There are 9 hidden switches. A switch that is on adds its own fixed numbers to the row, and there is some noise. The rows also spread widely along 13 directions, which tell nothing about the answers.
In the rows, zero is written as 128.
Some rows, each with its switches (1 for on, 0 for off) after it:
[ 82 113 137  86 198 142 135 143 132 101 122 147 124 140 143 116 103 127
 121 132 153 173 152 157 138 148 113 123 137 178  98 146 135 155 179 138
 171  87 129  68 105 151]
0 1 0 1 1 0 1 1 1
[147 111 118 109 148 125 159 129 153 146 118 108 152 114  71 157 168 115
 114 145 116 140 132 144 115 136 112 130 147 161 148 105 110 100  99 134
 127 130 127 119 106 135]
0 1 1 0 1 0 0 0 0
[ 48 100  91 115  77 135 161 113 116 145  75 153 103 120 137 120 155 127
 137 122 124 153 121 129 134 141  85 206  99 145 113 119 132  86 152 113
 111 153  71 151 114 176]
1 0 0 1 0 0 0 1 0
[112  98 151 135  88 100 154 122 157 128 128 171 170 130 126 135 107  90
 120 129 107 121 113 160 125 109 120 109 133 117 165 155 103 102 129 127
 142 148 123 162 163  90]
1 1 0 0 0 0 1 0 0
[131 110 107 138 119 114 144 157 122 132 102 160 165 133 111 150 124 121
 156 125 135 154 111 147 116 140 127 114 121 121 130 145 106 118 130 137
 122 134 143 103 152 144]
1 1 1 0 0 0 0 0 0
[127 131 115  83  68 121 142 104 135 155 145 131 111 122 155 114 118 130
 168 129 132  93 134 131 134 114 136 121 135 147 151 116 159 124 145 141
 147  97 131 159 131  95]
1 1 0 1 0 0 1 0 0
[119 122 116 106 114 142 132 141  90 138 117 175 143 131 129 120 106 172
 162 129 143 122 123 123 138 137 109 112  89 151 122 130 127 148 144 156
 149  95 136 120 158 104]
0 0 0 1 1 0 1 1 1
[184 163 103  94 134 152 128 113 117 148 116  64 126  99 105 137 146 163
  70 147 150 116 124 118 154 166 139 148 116  84 106  44  91 143  74 134
 120 176 129 143  81 146]
0 0 0 1 1 0 1 1 0
[ 60 134 135 125 116 141 131 118 111  93 122 179 151 132 110 118 121 158
  97 160 151 134 105 150 126 131 116 138 102 108 114 133 102 130 171 144
 134 140 130 163 153 109]
1 1 0 1 1 0 1 0 0
[108 154 108  85 148  94 162 160 187 161 107  58 139  97 143 186 157 112
 104 175 126 166 128 166 154 144 127 129 124 120 168 154 128 142  82  84
 159 171 105 111 118  56]
1 1 0 0 0 0 1 1 1
[150 136 134  95 121 118 166 127 132 122  97 122 148 120 135 155 114 127
  86 150 131 151 113 161 178 166 133 105 130 114 147  94  87 126  94 136
 146 165 143  98 108 123]
0 1 0 0 0 0 0 1 1
[121 104 113 152 155 142 130 119 117 118 156 179 162 144  88 106 132 117
 131 126 153 122 120 130  81 135 106 124 114 136 104 146 110 113 178 151
 113 121 132 107 152 209]
1 0 0 0 0 0 1 0 0
[160  98 151 135 109 124  99 139 124 145 118 130 150 119 120 125 102 124
 125  93 102  97 131 122 121 113 121 136 133 116 128 128 104 127 111 128
 144 132 124 174 131 111]
0 0 1 1 0 0 1 0 1
[139 127 111 141  95 150 100  96  76 144 147 142 117 130 109  95 130 158
 141 112 140  68 119 108 104 116 128 146 104 143 115 100 133 137 161 149
 118  97 130 149 131 170]
0 1 1 1 0 0 1 0 1
[112 146 121 109 196 137 105 158 133 105 152 112 139 137 102 163 159 141
 131 154 165 151 134 121  94 164 118 147 134 123  96 173 136 162 171 124
 109 123 145  96 132 144]
0 0 1 1 1 0 1 0 0
[161 116  87 135 167 114 121 144 143 148 128 105 143 120 103 148 163 112
 147 132 138 135 129 133  98 124 138 121 140 151 131 141 134 125 137 107
 103 108 133  86 103 166]
1 1 0 0 0 1 0 1 1
[117 137 135 172 132 123 121 122 124 135 172 109 129 133 126 102 127 131
  79 138 149 116 111 126 148  91 137 125 117 118 142 180 131 160 136 130
 145 130 105 126 159 104]
1 0 1 1 1 0 1 1 0
[ 98 110 133 186 155 133  86 138 103 113 123 157 134 131 117  73 101 170
 107 118 159 146 129 134 152  64 149 112 113 149 108 142 125 153 159 139
 160  69 125 135 126  97]
1 1 0 1 1 0 1 1 0
[182  95 141  67  93 148 159 106 108 126 131 191 158 116 118 121 104 114
 138 123 110  92 119 128 105 180  87 132 142 146 114  98  96 102 141 165
 129 143 139 141 147 158]
1 1 0 1 0 1 0 1 0
[101 127 132 103  67 122 153 102 130 143 126 124  95 124 139 117 136 129
 115 133 123 113 123 123 153 117 117 162 132 131 149 130 150 117 130 135
 142 133 111 172 138  92]
1 0 1 0 1 1 0 0 0
[121  85 113 106 143 120 127 169 143 143  38 118 125 118 142 134 106 136
 146  90 120 194 162 136 168 127 133 155 139 142  97  88 120 118  92 115
 146 112 123 125  69 126]
0 0 0 0 1 0 0 1 0
[110 138 161 154 135 137 116 110 117 100 166 146 134 131 127 104 120 139
  78 135 140 103 114 132 142 115 117 117 125 134 143 157 124 144 161 137
 147 118 127 126 147 125]
0 0 0 1 0 0 0 0 1
[123 103 129 104  95 114 108 151 124 156 101 116  97 115 152 135 129 116
 150 105 109 128 137 104 132 135 111 193 135 139 117 151 155 135 128  99
 144 124 107 159 126  88]
1 1 1 0 0 0 1 1 0
[125 120 109 100  89 120 121 130 103 117  90 164 127 136 133 133 128 154
 175 128 155 138 124 124 139 131 145 129 134 141 114 105 135 115 166 143
 109  95 160 135 102 131]
1 1 0 1 0 0 0 1 0
[ 86 148  73 137 127 128 125 143 104 133 112 154 155 138  99 153 154 174
 170 155 170 142 109 138 104 137 138 123  79 114 118 125 118 131 155 136
  91 125 143 121 147 138]
0 0 0 0 0 0 1 0 0
[133 126 128 139 106 143 115 102  94 117 130 142 105 129 122 102 125 130
  90 123 147 110 112 102 143 154 119 171 117 107 109 108 121 128 148 128
 123 145 129 127 121 185]
1 1 0 0 0 0 1 0 0
[187 115 170  60 227 154 116 154 136  92 148 121 126 106 119 126 127 126
  80 141 146 154 157 117 139 193  91 135 177 168  94 150 122 158 148 141
 172 110 153  66  99 146]
1 0 0 1 0 1 0 1 1
[142  79 124 138 150 118 129 172 153 165 124 121 120 106 145 129 127  79
 134  97  97 154 145 108 144 142  76 157 133 171 144 203 149 135 104  85
 168 109  90  57 143 138]
1 1 0 1 0 0 1 0 1

New rows. What belongs after each?
[ 84 104 125 136 112 107 155 143 131 128  73 137 112 133 142 149 138 117
 106 129 122 185 120 131 194 133 113 148 119 152 158 152 130 120 112 100
 140 123 112  79 107 114]
0 1 0 0 1 0 0 1 1
[112 116 117 149  94 134 128 115 105 130 142 153 114 135 145 106 115 126
 132 107 127 109 112 117 138 119 118 146 117 133 134 149 141 133 145 122
 119 108 115 113 150 147]
0 1 0 1 1 1 0 0 0
[143 120 107  82 101 128 121 121 134 136  98 121 129 111 120 134 137 142
 154 123 136 117 139 127 114 138 140 152 147 113 106  77 123 104 134 132
 102 131 142 182  87 143]
1 0 0 1 0 1 0 0 0
[141 104 115  90  74 103 185 108 150 172  89  97 116 127 136 148 133 109
 119 129 120 144 136 144 193 119 133 116 139 149 175 100 124 105  77 137
 144 131 118 112  88 121]
0 0 1 1 1 0 1 1 1
[168 144 120  88 166 165 130 143 107 116 173 152 180 120  79 157 147 145
 120 156 139  95 111 113  64 208  76 143 106 110  91 134  88 144 143 150
 107 171 137 122 173 161]
0 0 0 1 1 0 1 1 0
[159 142 116  92 151 118 135 145 168 143 142  97 148 105 112 152 151 136
 136 153 141 133 140 142 119 130 138 107 152 137 143 139 134 133 120 128
 134 120 142 130 121  85]
1 0 0 1 0 1 0 0 0
[ 97 123 125  54  89 100 187 141 160 150  84 117 102 120 198 151 107  99
 140 130 119 169 134 156 189 157 110 135 133 137 156 147 147 123 108 116
 175 153 115 106 127  90]
1 0 0 0 0 0 0 1 1
[128 147 155  75 128 106 117 121 148 103 110  85  91 131 134 163 163 145
  98 158 149 150 141 108 190 133 154 137 170 142 149 118 157 132 129 118
 128 106 162 130  58  75]
0 0 0 0 1 0 0 1 1
[186 120  95 145 132 135 116 141 105 141 108 126 133 111  88 128 152 160
 130 133 158 148 126 104 159 130 142 114 127 146 132 101 119 122 106 139
 120  95 158  80  98 153]
1 1 0 1 0 0 0 0 0
[ 90 154 133 117 154 134 104 127 131 113 157 125 145 121 106 133 153 161
 133 158 132  96 122 142  85 118 124 132 123 153 135 143 142 145 170 122
 134 102 130 170 143  76]
0 1 0 0 0 0 0 0 1
[123 155 109 122 106 115 134 105 132 144 148  88 107 125 153 128 132 134
 114 143 155 116 120 140 160 109 156 121 123 123 153 123 142 147 130 120
 129 123 119 118 110 108]
0 1 0 1 0 0 1 1 0
[109 137 117 184  85 118 121 115 106 129 147 152 131 144 136  97 109 146
 112 127 155 108 100 120 157  92 147 113  92  93 149 155 129 141 136 138
 130 123 127 140 172 111]
1 0 0 0 1 0 1 0 0
[140 104  66 151 147 112 141 139 124 135 116 165 179 150  58 167 176 138
 175 153 166 163 118 137 106 111 154  84 122 162 144 137 110 103 149 142
  62  81 157  63 104 167]
0 1 0 1 1 1 1 1 0
[113 103  81 155 131 142 138 119 113 174 121 107 100 122 128  81 123 130
 138  96 122 121 136 138 121  98 124 154 110 167 120 110 147 133 124 126
 141  91  88 112 123 174]
0 1 1 0 1 1 0 0 0
[157 144 141 131 143 129 128 118 140 125 162  89 114 116 112 132 169 123
  70 157 139 118 117 107 152 137 120 145 147 138 150 148 141 135 118 113
 133 132 122 109 117 111]
1 1 0 0 1 0 0 1 0
[113 110  95 107  55 112 168 130 121 149  97 160 145 126 140 162 124 100
 153 126 119 131  99 142 120 165 109 156 109  91 137 140 103 108 129 124
 102 180 115 131 160 154]
1 1 1 1 0 1 1 0 0
[154 126 102 126 105 113 129 121 119 153 107  95  95 121 148 117 136 136
 130 123 144 130 130 117 179 109 155 125 132 149 148 107 155 131 112 120
 139  97 133  98  88 135]
1 1 0 0 0 0 0 1 1
[ 78 151  77 172 124 135 132 155 100 145 116 136 123 136 159 113 109 158
 153 113 152 146 110 137 137 122 132 132  65 104 118 155 139 162 129 121
 129 128 108  97 179 138]
0 0 0 0 1 0 0 0 0
[124 111 133 116 102 133 123  92 121 138 119  89  63 123 140  96 138 113
  85 111 139 128 142 107 173 125 129 187 152 142 119 101 150 122 140 120
 145 119 108 124  69 175]
1 1 1 1 0 0 1 0 0
[165 116 129 121 151 142 110 135 117 125 148 138 138 123 104 139 149 115
 130 119 118 101 127  99  89 171  91 157 133 137 115 148 127 126 143 119
 106 132 131 107 138 178]
0 0 0 0 0 1 0 0 1
[166 106 124  89  79 120 199  92 141 150 120 133 144 126 143 130  90  85
 110 114 112 117 117 176 148 145 128  99 149 123 156  87  89 105  99 158
 138 163 125 111 127 168]
0 1 1 1 0 1 0 0 0
[193 116 154 157 135 106  71 139 111  97 159 155 154 149 118 141 120 110
 131 114 141  98 112  93 115 132 150 112 149 106 124 176 124 144 166 122
 101 106 174 107 135 144]
1 1 0 0 0 0 1 1 1
[121 122 144 157  95 122 130 110 116 121 152 153 132 140 138 117 125 117
 108 121 124 104 109 118 140 113 120 133 125 130 148 161 127 124 144 127
 121 134 114 135 158 120]
0 0 0 0 0 0 0 1 0
[109 112 122  93  90 122 135 147 138 124 125 169 144 135 173 138  92  95
 182  95 111 107 121 131  84 157 103 155 130  92 104 172 141 127 163 120
 109 148 119 157 175 145]
1 0 0 1 1 1 0 0 0
[ 97 108 174 118 107 115 147 112 142  91 125 172 159 136 124 124 103 111
  74 145 125 134 112 158 151 118 123 118 146 113 139 142  92 116 150 139
 146 152 129 160 130  92]
1 1 0 1 1 0 1 1 0
[135 151 130 140 109 124 143 105 116 121 162 122 149 138 111 141 140 127
  88 152 135  97  92 142 122 128 135 117 124 106 150 139 109 138 132 140
 112 157 131 134 156 118]
0 1 1 0 1 0 0 1 0
[113 139 110 135 123 115 129 104 138 128 126 102 133 138 130 138 133 122
 107 135 146 117 116 147 133 111 158 122 124 108 137 113 120 133 138 116
 106 135 123 131  93 152]
0 1 0 1 1 0 1 1 1
[137 101 140  98  83 151 154 118  91 143 111 163 110 119 135 113 119 137
 107 120 111 120 122  91 180 170  66 164 101 156 135 124 119 126 107 141
 160 134 109 107 142 134]
0 0 0 1 1 0 1 1 1
[136 131  99 163  97 101 118 136 114 151 121 125 135 137 121 130 138 146
 160 128 145 118 108 132 136  84 166  97 117 133 161 141 140 129 133 130
 124  93 148 122 137 110]
1 1 1 0 0 0 0 0 1
[113 125 146 115 147 127 138 102 147 116 156 108  84 139 147 123 142  89
  92 125 135 129 139 117 150 146 108 154 155 153 139 153 159 128 156 112
 138 121 119  80  99 185]
0 0 0 0 0 0 0 0 1
[115 162  61 145 162 160 126 129  93 142 149 115 128 126 104 119 151 169
 130 149 176 125 114 124 107 149 128 135  78 129 100 113 129 159 148 136
 110 115 124  78 137 191]
0 1 0 1 1 0 1 0 0
[110 115 117 153 154 149 125 144 104 132 122 140 110 121 126 112 122 132
 101 121 139 156 123 118 156 154  96 160  99 146 118 152 125 150 124 117
 152 122 108  65 144 156]
0 1 0 0 0 0 1 0 0
[109 126 141  86 129 125 124 144 148 115 113 117 108 115 169 128  96 113
 110 122 129 146 136 133 150 155 122 163 143 101 109 147 134 152 131 108
 152 143 122 138 122 108]
1 1 0 1 1 1 1 0 0
[ 93 144 135 119 166 142 103 162 124 106 135 138 150 119 143 134 107 143
 122 127 123 118 118 145  92 152 108 148 112 108 102 167 123 168 157 107
 139 134 121 138 163 107]
0 1 0 1 1 1 0 0 1
[153 103 143 137 153 127 131 143 125 113 127 150 145 126 119 128 113 105
  87 127 135 154 120 127 153 153 108 130 133 124 122 151  98 134 126 125
 146 145 134  84 133 146]
1 1 0 0 0 0 1 1 0
[102 114 130  75 120 120 162 161 137 124  73 162 168 118 131 177 123 130
 141 139 110 162 119 157 135 178  93 137 113 128 131 128  96 114 114 125
 139 167 126 135 142  93]
0 0 0 0 0 0 0 1 1
[152 100 151 231 193 118  52 137 142 108 141 122 170 123  58 101 154 128
  76 115 130 116 125 126  97  54 157 118 156 136 128 148 108 119 142 102
 116  91 134 151  94 141]
1 1 0 0 0 0 0 0 1
[140 138 145  51 212 131 126 142 176 107 157  83 137 122 112 169 154 103
 101 155 136 142 157 133  94 184 109 154 173 132  99 134 130 142 146 115
 127 149 135 117  92 138]
0 0 0 0 1 0 1 1 0
[ 95 155 120 133  84 136 131 111 111 141 138 117 109 114 142 123 134 152
  96 142 139 110 108 120 160 129 114 158  93 106 146 133 127 143 118 119
 138 154 103 153 147  95]
0 0 0 1 0 0 1 0 0
[130 133 136  89 114 126 162 171 145 140 130 150 153 105 140 156 125 130
 138 150 121 145 120 133 147 165  85 121 116 135 155 185 125 139 104 129
 167 150 123 112 190  55]
1 0 0 1 0 0 0 0 0
[102 132 114 134 144 116 134 135 155 133 122 127 193 116 130 131  94 121
 111 135 128 119 111 197  79 116 141 111 107  74 109 116  79 132 134 124
 133 183 109 187 152 114]
1 1 0 0 0 0 1 1 0
[115 128 153 143 164 113  77 185 146 119 119 107 122 110 173 115  90 138
 120 101 122 144 142 125 147 103 135 138 140 110 118 196 151 180 129  94
 170 103 123 142 143  56]
1 0 0 1 1 1 0 0 1
[ 88 134 133 122 111 130 120 102 109  92 138 168 152 149 151 128  96 111
 118 119 140  98 101 154  86 157 126 153 117  76  88 126  96 134 193 130
  91 174 123 158 138 189]
0 1 0 1 0 0 1 1 0
[144 122 111 139 173 147 129 150 125 142 120 130 150 103 104 100 120 154
 115 130 140 144 135 150 130 125 120 114 115 152 118 109 112 137 112 140
 170 109 124 109 136 123]
1 1 0 0 0 0 0 0 0
[152 133  91 109 127 132 100 147 109 156 125 103 115 124 119 121 136 171
 174 121 162 121 141 102 121 117 152 132 121 131 104 113 154 149 135 146
 129  84 151 135 117 122]
1 0 1 1 1 0 1 0 0
[166 148 117  73  91  95 153 103 152 144 149 105 134 145 165 142 103 121
 158 137 152  99 130 152 157 108 184  57 149 116 169 117 141 141 131 152
 123 104 167 127 111  94]
0 0 0 1 1 1 1 1 1
[ 86 131 108  85 144 137 156 140 143 144 116 115 114 114 115 146 162 143
 123 157 137 161 140 128 145 154  94 162 112 158 134 131 141 126 117 121
 150 125 107 114 125 103]
0 0 0 0 1 0 1 0 0
[ 81 125 150  98  80 127 155  98 106  82 141 190 100 145 152 128 134 115
 108 152 145 128 102 122 160 165  98 147 131 145 149 177 144 123 195 137
 130 124 135  91 148 152]
1 1 0 1 0 1 0 0 1
[142 140 148 119 108 119 100 117 108  96 150 141 125 157 142 140 117 128
 141 116 152  97 118 113 121 139 151 119 150 106 120 148 138 143 183 142
 101 115 166 128 123 162]
0 0 1 1 0 0 0 0 1
[141 120 141 125 105 112 154 126 129 117 116 157 174 125  99 147 122 121
  99 145 120 120  97 158 127 136 128 104 132 103 151 128  83 115 119 145
 129 159 146 148 152 110]
1 1 1 0 1 1 0 0 1
[ 72 117 117 201  68 124 137 120  97 147 107 156 133 121 128  95 110 151
  89 126 132 133  92 145 174  81 125 139  77 111 152 150 103 135 119 126
 153 144  90 149 170  92]
1 1 1 1 0 0 1 0 0
[ 61  92 104 113 155 116 122 155 168 138  90 131 146 121 117 146 145 100
 163 119 119 163 148 156  77 124 113 174 134 145 105 143 133 102 156  95
 121 128 100 153 106 143]
1 1 0 0 0 0 1 0 0
